All groups share one centre, and each spreads out both ways along 12 directions, with some noise.
Some rows, each with its group after it:
[ 12  -9  -2   3   1  12 -19 -12   2  17 -17   7   7  -8 -11  -5  10  -9
  -9] : (3)
[ -9  11 -17   3  -9  -1  11  -9 -13  -9   3 -17   7  -6   8 -29   3   8
  18] : (2)
[-12   3 -26   0   5   4   8  -5  -6  27  -2 -16  -3   9 -11 -10  -8  -1
   5] : (0)
[  3  27  26  -2  -6   3   6   3  17  -8  -2 -15  -7  -3   3  -7   4   3
   5] : (3)
[  3  -5 -20  -3  14 -21   4  -7  15 -16 -33 -13 -11   5  -7 -10 -34   2
 -11] : (3)
[-27  17   0  -4 -14 -13  21 -21  -2 -14 -31 -28   5  15  10 -12 -21  -3
   6] : (0)
[ 13   2  -9  -3  19   8 -25 -20  21  23 -25  -4 -12  -9 -28  -3   5   1
 -25] : (1)
[-39  -9   8  -4 -18  -3  -4 -11   5  17   6  -5   8  11   8   1 -28  15
 -21] : (1)
[ -9  15  -4  15   9 -18  26   1 -24  -7 -34 -15   2  -4   3 -25  -3   6
 -24] : (5)
[ -9  -4  -4 -14   5 -21  -2 -11   5 -24 -12  -1   2  14   9  -7 -18   1
  -9] : (4)
[ -5  12 -11   1  16  10  38  18  23   9 -11 -14  -9  14   9 -10 -15  -5
   1] : (3)
[-14  -1  -8  13 -21  -4  -4 -19 -31  -1   4   0  18 -10  -3  -5  17  12
   3] : (1)
[  0   4 -24 -21 -10  13  11 -25  27  10 -11  -4 -10  -3   1  -9 -10  -4
  12] : (1)
[ -5  15 -13  10   7  -8 -22 -17 -15   3 -16 -10   5 -22   1   1  22  15
   0] : (1)
[ -5 -34   0  13  10  -7 -13  14 -23   7   3  -7 -15   7 -15  16 -27   3
 -13] : (2)
[ -3  -7  -4  15   6   6 -19 -10 -17   6  -4  -1   7 -27   4 -23   4  16
 -15] : (3)
[  1  -8 -20  17  18   8  19  11  -7 -10   6   7  10   9   4   1  23  10
  14] : (0)
[-10   5  -5   1 -10   0 -18 -23  35  10 -11   6  21 -10  11  -1 -15   6
 -16] : (1)
[-15  -6  -5 -12  -4  -7  -7  13 -14  36 -37 -18   1   6   4   0  -6  -7
   0] : (1)
[  7   6 -12  26  -6   7  10  -2  -7 -11  -7 -28   7 -16 -16 -25  14   9
  25] : (2)
[ -9  27  -1   5  24  -1 -13  -5  25  -1 -11 -16   1   5  14  -8   1  12
   0] : (1)
[-13  -1  -9  -5 -30  -2  -7  -4   7  -9  -3 -35   2 -22 -27  -1  17  -1
  24] : (5)
[ -4  10   8 -12 -21  -9  31   5  -8  -9  -9  -8 -11   2  16   3 -26 -18
  11] : (4)
[ -1  -8   1  22   5  20  -8  18  21  14  27  -3  14   4 -23   2  12  -2
  -4] : (2)
[ -5   2  11 -19 -23  -8  -7  -6  -9  16  -2   6 -13 -17  -2  33  -1  -1
  -2] : (5)
[ -6 -11  -1  29  -3  -8 -19  -3  17 -12 -25   2  23 -24  20   6 -16  10
  -3] : (2)
[-24  16 -13   7  -8  -6  29  -5   2  -8   5 -18   7  22  -6  -3 -11  -9
  -2] : (3)
[-17   0  -2  -7   7 -17   2 -13 -12 -15 -18 -18 -19  10  -1  -2 -14  12
   0] : (4)
[  6 -13   2  29   2  -2  -9  23  10  -4 -16  -8  15 -13  -1  15  -3   2
   7] : (2)
[ -6   9  17 -18  -3 -21  20   9  -8 -12  -9   8 -20  -9  27  27 -10   3
 -10] : (0)
[ -6   1 -19  10  15  16  17   4  14 -11 -20  -7  14   3  23  -7  20  -4
  28] : (5)
[ -4   2 -20  -5   3 -11   1   9   9   5  -7  -3  -1 -35  26  -9 -18  -4
  -7] : (0)
[  2  15  -3  -5   5 -16  -1  19   9  -1  -7  -4   6  -3   6  13  14  -7
   0] : (2)
[-12   2 -28   0  23  10   3  -9  13   2  -5  -9  15   7  10 -35  14  18
   1] : (4)
[-12   5   4  -6 -25   0  16   2  29 -13  -5  -2  12 -17   8  16   6   3
   9] : (5)
[-19  -5  -1 -41  -2   2  12   3  24  16  -4 -17 -33  10   2  13 -31 -18
  -4] : (1)
[  6   9  -3 -22   7 -17   0   8  11 -10 -14   9  -1  -8  21   7  10   6
   6] : (3)
[ -6  10 -15  18 -11  -3  -3 -17  18  -7   9 -12   7 -12 -32  14  -6 -18
 -22] : (0)
[ 17   4  -7   9  26 -18  -1  -7   6 -27 -12  24   3  -7  10   4   5   2
 -25] : (4)
[-20 -17 -12   0   6   6 -13  15  25   9   1   1  21  -1  29  10  -8  -5
   2] : (4)
[ -3  10 -19  -8   3  -9  26  28  37   5 -12 -14  23  -3   3 -25   5  -5
  -8] : (5)
[ -2  13  -5  12   2  12  10 -21 -13 -19   4 -10   0  15  10   5  -1 -31
  21] : (5)
[-21  22  13  -5 -15 -12  -6  -9 -24   0  10   5  14 -20  21   6  21   8
 -12] : (3)
[-14  15  -6   1   2   9  19   3 -14   8   6 -33 -15   0 -13 -14  10  -7
   3] : (3)
[  3 -14 -27  -2  -1   9   2 -18  12   3 -17  -2   5 -29  -5 -11  -1 -25
 -29] : (2)
[-12 -23 -14   0  16  11 -14   5  -3   4  -4   0  -9 -31  38  -7 -14   0
  -8] : (4)
[ 12   3  -3  -7 -10   2   9   3   2  -7  -1  10  19  17   9 -12   7 -24
  20] : (5)
[  4   8 -21 -11  23  -5  -1  -7  21 -19 -11  -4  -2  11  17 -19 -12   6
  18] : (4)
[ -2 -20   0   6 -17 -13  -9  18 -12  10  -5  -1  13 -20  -1  15   1 -10
  -6] : (1)
[ -9 -20 -23  12  27  18  -7   3  -4  -9 -14 -12  -1  -5  22   4   6 -10
  12] : (5)
[-13   1  -5   4 -26 -12  23   7  13 -30  -2 -14  21 -19  15  -6 -12 -11
   7] : (0)
[ 23 -19  -4   2   5  18   7  11  37   7   2  24  10 -10  -2  -4  -4  -5
 -16] : (1)
[  5  18   7   2 -18  15  29  -5  17  -3 -11   5  16   9  10  -2  13  -4
  20] : (2)
[ -2   1   1   0 -20  -6   6 -10 -13 -18   0 -14  11   7 -12 -16  -4 -15
  14] : (5)
[-18  24  10 -15 -19   7   2 -15  15   2  12  -2  -1  -7  14   6   9   2
   1] : (2)
[ 29  13 -11   1  13  20 -13   0   3  29   6   6  -4 -19  -4 -20  27   7
  15] : (0)
[-34 -13 -11  -1   4  -7  14  15   6 -16   6 -18   6 -20  15  -2   0  15
 -17] : (0)
[  7   7  -4  22 -11  10 -18 -13 -10  13  19  -1  14  -5 -24 -18   6   7
   3] : (5)
[ -8   0   1  15 -16 -11 -20  -5  -9 -13  16  -5  22 -18  -4  -5  11  10
   2] : (3)
[-23  23  -9   9   1  -5  32   7  16   3   9 -27   1  -5  -6  -2 -22 -17
 -32] : (5)
[ 12 -18 -23   4   4  12  26   9   9  22 -51 -14   1  -1  -8 -22  -4 -12
   0] : (2)
[ -4  12   0  -9   3 -10  -1  -3 -19  15 -28  -5 -11  -5   2   9   6   7
  -2] : (5)
[ 12   5 -19 -10  25   9  -1 -20  -9   5  -8   7 -16  -6  -7  -3  37   7
   0] : (1)
[  0  19   5  -1   6  -3  -1 -16   2  21 -24  -5 -14 -10  -3 -19  -1  26
 -17] : (4)
[-26  14 -10  -7  -4   0   0 -28 -10   2  -1 -21  -5  15  -6  -9   2   4
   1] : (1)
[-34  -9 -31 -15  17  -6  -2   8  24   2   6 -21   8   2   4  -5  -5  -5
 -18] : (4)
[-16  30 -12   3   6   4  46   1  10   4  -5 -21  -7   3  18 -16  -9  -5
  -9] : (4)
[ -1  22   5 -11  -5  -7  14 -10  -1 -15  10  -7 -26 -38   5  -3  -3  -2
 -21] : (2)
[-25   9  22   6 -25 -12   4 -15  13 -16  -8   1  22  19  11  17 -26 -11
 -17] : (2)
[-27 -13 -20   4  23   3  -7  13  24  19   1  -5   6 -21  28  -1 -10  10
 -33] : (4)
[  4 -16  -3   8  -7  12  -6 -13 -22  16  13  23  -4 -12  -8  17  14   8
  -3] : (5)
[-11  11  -1 -20  -8  -4  29  -7  10   1  -7  11  10  14   8  -3  -5 -25
 -31] : (0)
[-17  -3 -32  23  12   0  -1  -4   9   6   0 -15  18   6 -10  -5  -4  15
  -1] : (3)
[-18  27   3  -5   1  -7   0 -20   6  18 -19 -13 -18  13 -10  22  -1  10
  -9] : (0)
[ 31 -17 -13 -10  12   1 -14   9  29 -10  -4  18  14 -11   1 -15   8  -1
   6] : (3)
[-22  -8   2  16 -12   4  -8  10  -5  11  10 -18  13 -13  13 -29 -11  30
   6] : (3)
[ -9 -14   3   6  31  -1 -35  -6  -4   3 -29  -9  -2  -6  12 -23  -1  25
 -20] : (0)
[ -8 -17 -19  13  -4  -3  13  -2  -6   3  -6  -2  17   1   3  -5 -16 -11
  -9] : (3)
[ -2   2 -28  17   3   7  25 -12   4   1  -2   2  22  26 -15  -3   3 -13
   1] : (0)
[ -7   6  -6 -15   5  13  -3 -14  -4  27  -4 -17 -24   0 -12  -2   9   3
   1] : (2)
[  4   2 -17  -4  -3   4  24  11   6   1  13  11   6  -8   0  11  18  -9
   6] : (0)
[  5  10 -20  -2  15  -7 -18 -22  23 -27  16  12  11 -16   6   0  14 -16
 -17] : (1)
[ 19  -2 -11   8  23  -2 -21 -14   3 -27  -7   3  -5  -9   9   0  -2 -13
   7] : (4)
[ 13  17   2  -7   9   5 -17   0  19  31 -22  10  -2 -21  16  11   9  -7
  -9] : (4)

New rows. What belongs after each?
[  0 -15  -4 -12  -8   2   1   0   6  10  23   9  11  26  -7 -16 -27 -18
 -12] : (5)
[-20   4   7  -4  -4   7   2 -15   0  13  14  -1   3  26  -6  -3  -9   0
 -14] : (2)
[  5  20 -13  -6  24  -5  -9  11   5  20 -14  -9 -10 -21  11 -12  21  20
   6] : (2)
[-29 -10 -21   8  33  26   5 -10  17  -6 -28 -21  -6   4  20   8  16   7
  10] : (5)
[  7  -3 -17   4  15  22  -4  -9  27   5   5  -5  -1   2 -17 -21   7   0
  -3] : (1)
[  1   6  -6 -22 -16 -21  21  31  11  18 -13  -6  19   4   0 -21  -9  -8
  -5] : (5)
[  3  27  -4 -23   6   1   4   5   6  17 -19  -1  -7   4  19   1  28   8
  27] : (2)
[-15   6  14   6 -22  11  -1  -7   7  13  -4   0  24   1  10   4  -3 -23
 -14] : (4)
[ 18  -4 -11  -8 -12   8  19   7   2   4 -18   8   0 -11   2  11  19 -12
  28] : (1)
[  4 -27 -21 -16  16  -6  -6   4 -10  -9 -14  -5   3   7  -7 -28   2 -10
  -8] : (5)
[10 23  1 -3 -1  4 11 -3 -6 34  0 20  4  9  2 11 10  1 -3] : (5)
[  3   0   0  34 -10  11   4   0  29  -6 -30 -10  33  -6   0  -9   2   3
   9] : (2)
[ -2  14   8  18 -17  25  13 -16 -16  14  -8 -12   6   1   0 -29   5   4
  16] : (4)
[ 13  21  -6 -12  13  -5  20   4  -6  -7   4  10 -15 -13  25 -16  12  14
   3] : (2)
[-12 -15 -14  13 -14  -9  14 -22 -22 -19 -18 -10  17  23 -10 -23 -25 -13
  -6] : (2)
[ 13   6   3  -3   7   5 -27 -12  28   6 -19 -10  -5   1 -18  -5   4   3
  -2] : (3)
[  1  11 -28  12  38 -10   6   9  30  -9  -1  -1  -1   4 -10   0   5  18
 -15] : (4)
[ 16  12  13  -9  -5  -6   2   2  18  13  -3  26   0 -16  19  10 -18  -6
 -21] : (0)
[-19  -2 -21  -4   4   4   3   3  27   8   5 -31   4  -4 -26 -16   2  -1
 -11] : (5)
[ -2  23  -6   9   9   5  23 -10  22 -17 -25  -3  18   8  18 -12  19   3
   8] : (5)
[-17  22  17   1 -22   0  -2 -15   9 -16  23   9  24  11  28   6   6   7
  19] : (2)
[ -3  -3  -5  -3 -16   5 -15   0  24   0   3   1  19  -7   6  17  15  -5
  27] : (1)
[-16 -15   1  -1   7  13  -2  18  22  12  16  -9  26  32  -2 -14  -4  -9
  -1] : (1)
[ 21  10 -22   3  24  -6  23  -9  13 -16 -32  10   5  12   5  -2   2 -12
  -3] : (3)
[ 12  -9 -14   1 -10 -10 -13 -14  -8 -19 -17  -2  19   3 -18 -12  10  -5
  23] : (3)
[  1 -15 -10 -15  19  -5  17  -5  -4 -31  -8  10  -5   9  14  -7 -11 -31
 -18] : (5)
[ -9   3  -1   7 -11  -9  12 -10  -1  -5 -35 -18  -3 -19  13 -12 -23   7
  -2] : (2)
[-20  18  19   8 -17   0 -13  -1  14   2  -1 -23  -3 -13   1  23   2  13
  15] : (2)
[ 11  11  11   4  10 -20 -16  -8  19 -19 -28 -19 -15 -11  -3 -13 -23  22
  -5] : (3)
[-14   8  12   8 -10  17 -22 -30   6   2   4   6   6   3  17   6   7  24
  24] : (2)
[  4 -16 -12  16 -12   5  -9   7   6  10  30  -9  27  -4 -29 -35  -5   3
  -8] : (5)
[-19 -16 -10   3  -8  -4 -13  12  13   8  18 -12  19   0 -14   6 -12 -19
 -21] : (2)
[-16  -3   5 -26  -1  -6   4   0 -18  -4 -31 -24  -7  13   8  -4  18  -6
  13] : (0)
[-19  -7 -18  -5   4  -7 -22  -2 -13   6   7 -34 -11  -9 -25  -2   1 -16
  -7] : (1)
[-15  -9 -20  -7   5   8 -20  -7  26  30   5  -2   1 -37   9 -10  -6   7
 -29] : (2)
[ -7  12 -20  -5  22 -15 -35  -5  28  10 -25 -27   8 -13  -1 -12 -11 -19
 -21] : (1)
[  5  -2   0 -19   7  15  28  23  12   6   6  -8 -18 -10  15 -19  -2 -13
  -4] : (3)
[-15   8  -9   2   4   6 -11  -8   7   5   3 -25  -3 -16 -18 -16  22  11
  -9] : (0)
[-20   6 -12   1 -18  20  -2 -35  16  17 -26 -12  23  11   7 -19   4   5
  13] : (2)
[-25  11  14  21  -1  17 -27 -24   9  20  -8 -18   9  -5  14   0 -13  -2
 -12] : (4)
[  6  18  -1   3  -6 -14  28 -19  -6 -13 -21 -11 -11 -11 -12 -23 -25 -11
 -30] : (1)
[ -4  -9  -1  14   2 -16   4  30   0   4 -17 -15  20  25 -17   6 -13 -12
  -3] : (2)
[  1  -6 -10  -4   4 -26 -17  12  17 -32   7  -3   8 -14   7 -15  -7  31
  14] : (3)
[ -6  19   7 -17  -3  -3   1 -13  17   3  -1  24  24  12  26  -5  14  11
 -12] : (3)
[-13   8  -1   3  22   0 -25   0  -3  19 -14 -19   4  11  -9  -1  19   7
  -5] : (1)
[-37 -16 -16  12  14  13 -11 -11   5   3   1 -11  26   3  11 -14  14   9
 -24] : (4)
[ -4  -9 -11  10   9 -15  -4   5   1  -9 -11   2  -6 -11   5  41  -8   1
   4] : (0)
[-12 -19  -5   3  -9  11 -17  17  25  26  10   2  26  -8  12  -4 -14  -1
  -6] : (4)
[ -4 -20  13 -24  -9   1  14  15 -10  -5  -3  10  20  15  16 -23   1 -24
 -13] : (0)
[-10   3   9  13  -2  10   4 -22  -3   9  -8  14  19  24  -9 -13  10  19
 -21] : (1)
[ 16  -9  -6  43 -11  16   7 -10  -6 -11  -5 -11  26   3 -27 -26  -2 -15
   8] : (3)
[  4   0  17  35  -7   6  -5  -3  -1  -6   5   2   8  -7   7   2 -28   0
  -4] : (4)
[  2  25   3  12  -6   4   9  -8   7  -7 -25 -30  -7 -10 -24   4  19  -8
  10] : (2)
[  3 -23 -21 -27   5   4 -28  -4  18  18  -6   2   1   2 -13  -6  10  -4
   5] : (3)
[  4  -8 -13  -8   9 -15  18  12 -14   3 -25   0   6  16   9 -19 -14  -2
  -2] : (2)
[ -4   0  -1 -21  -3  -3   0   5  15   8 -10   5 -11 -15  20  21  -4  -2
   8] : (1)
[ -5  -2 -22 -13  18  -9 -11  12  21  18  -7  -7  -8 -15  10   8  -3   2
  -6] : (4)
[-10  -5  11   4 -23  -8  -4   9  20   6   1   4  31  18  -4   5 -14   1
  -3] : (4)
[-15 -29 -17 -31   9   5  -6  -7  44 -20 -10  -9  -4  -1  -6  -1   2   0
 -13] : (5)
[  2  13  -9 -11   4  12  11 -31   4   8 -17  -8 -26   6 -22 -10   5   6
  -2] : (1)
[ -6   1   6  12  -2 -10   0   9 -28  -3   0 -15  -6  -7 -22   7  12  -2
  -8] : (1)
[-17 -11  -4  10 -11   9 -13  -9  24   7   1   5  36   4  14   0  -9  -1
  -9] : (2)
[ -9   5 -22  -4   5 -22 -27 -14 -27 -11  -1 -10  17  15  -4  -1  18  -5
  15] : (2)
[ -8 -21 -16   1  15  -9 -19   2  -1  16 -13  -3   2  -4  -4   0 -19  -2
 -30] : (2)
[-24  21  -1   8  23 -14 -14  16  -1   4 -13 -16  21   9  36 -11   3  15
   3] : (1)
[  6  -4  10  23 -10  15  15  11  -8   1 -10 -12   4 -16   2 -12  -8 -13
   2] : (3)
[  1 -12  -8   9   0   0   2 -18 -29 -33  -7  -4   4   8  -5 -14   9  -4
  14] : (4)
[ 17 -20 -15  24  16  19  -1  -6  -2   3 -12  13  16  10  -6 -15  11   4
   7] : (2)
[ 15 -17  -3 -10   5   1  12  13   0   2  -1  17 -19 -19   0  19   6  -6
 -11] : (1)
[ 17  -4 -17 -10  13 -12 -11  -7   2 -24  -3   4   5   0 -12  -3  16 -21
   1] : (4)
[  2   3  -5  15  16  -1 -13 -17  11  -2 -20 -18  -7  -4 -11 -34 -19  26
 -10] : (3)
[  3 -15   0  -7  14 -21 -20   4 -16   5 -23   1  -4 -17   7 -15 -14  12
 -32] : (5)
[  9   4   2   5   5  -3  25  14  20   5 -24   4   3 -11  27 -12 -30   2
 -14] : (1)
[ 11   1   5  17  -8  15 -30   1  17  15 -12  -6  18  -3   1 -16   7  14
  30] : (0)
[ -5   4  -1  -4 -10 -15 -17  -9  -5  -6  -9  -6   6  -8  -9  11   5  -4
  -1] : (3)
[-12  -6  -3 -16 -18  -1  22 -10  -3   4  -2  -4  -3   8 -28  -5   5   3
 -15] : (5)
[ -4   7 -12   8 -10 -27   2   7 -19 -28  -3 -25  10 -10 -11   0   7 -15
  16] : (2)
[-12   3  -8  -3  -5 -10   5   7   9  16   9  -1 -12 -22   1  20 -22  -5
 -20] : (0)
[ -9  -5 -10 -15  -3 -14 -15   2  -3   8 -15 -24   0  -5 -19   6  -7 -33
 -11] : (1)
[ -1  25  -9  21   6   7  -3   0   5  25 -21 -20  19   5  -2 -30  17  23
  15] : (5)
[ 17  24 -10  -5  22   2  -1  -5  15   5 -17  -3 -19 -16  14   2  -3  -9
   4] : (4)
[ -9   5  15  -7 -18 -17  11  16  12 -20   9  -8   3  -3   8   4 -16  -3
   0] : (3)
[ -6  18   0   3  16  -3  23   2  25  -8  14   6   6   5  14 -11  -8   2
 -34] : (3)
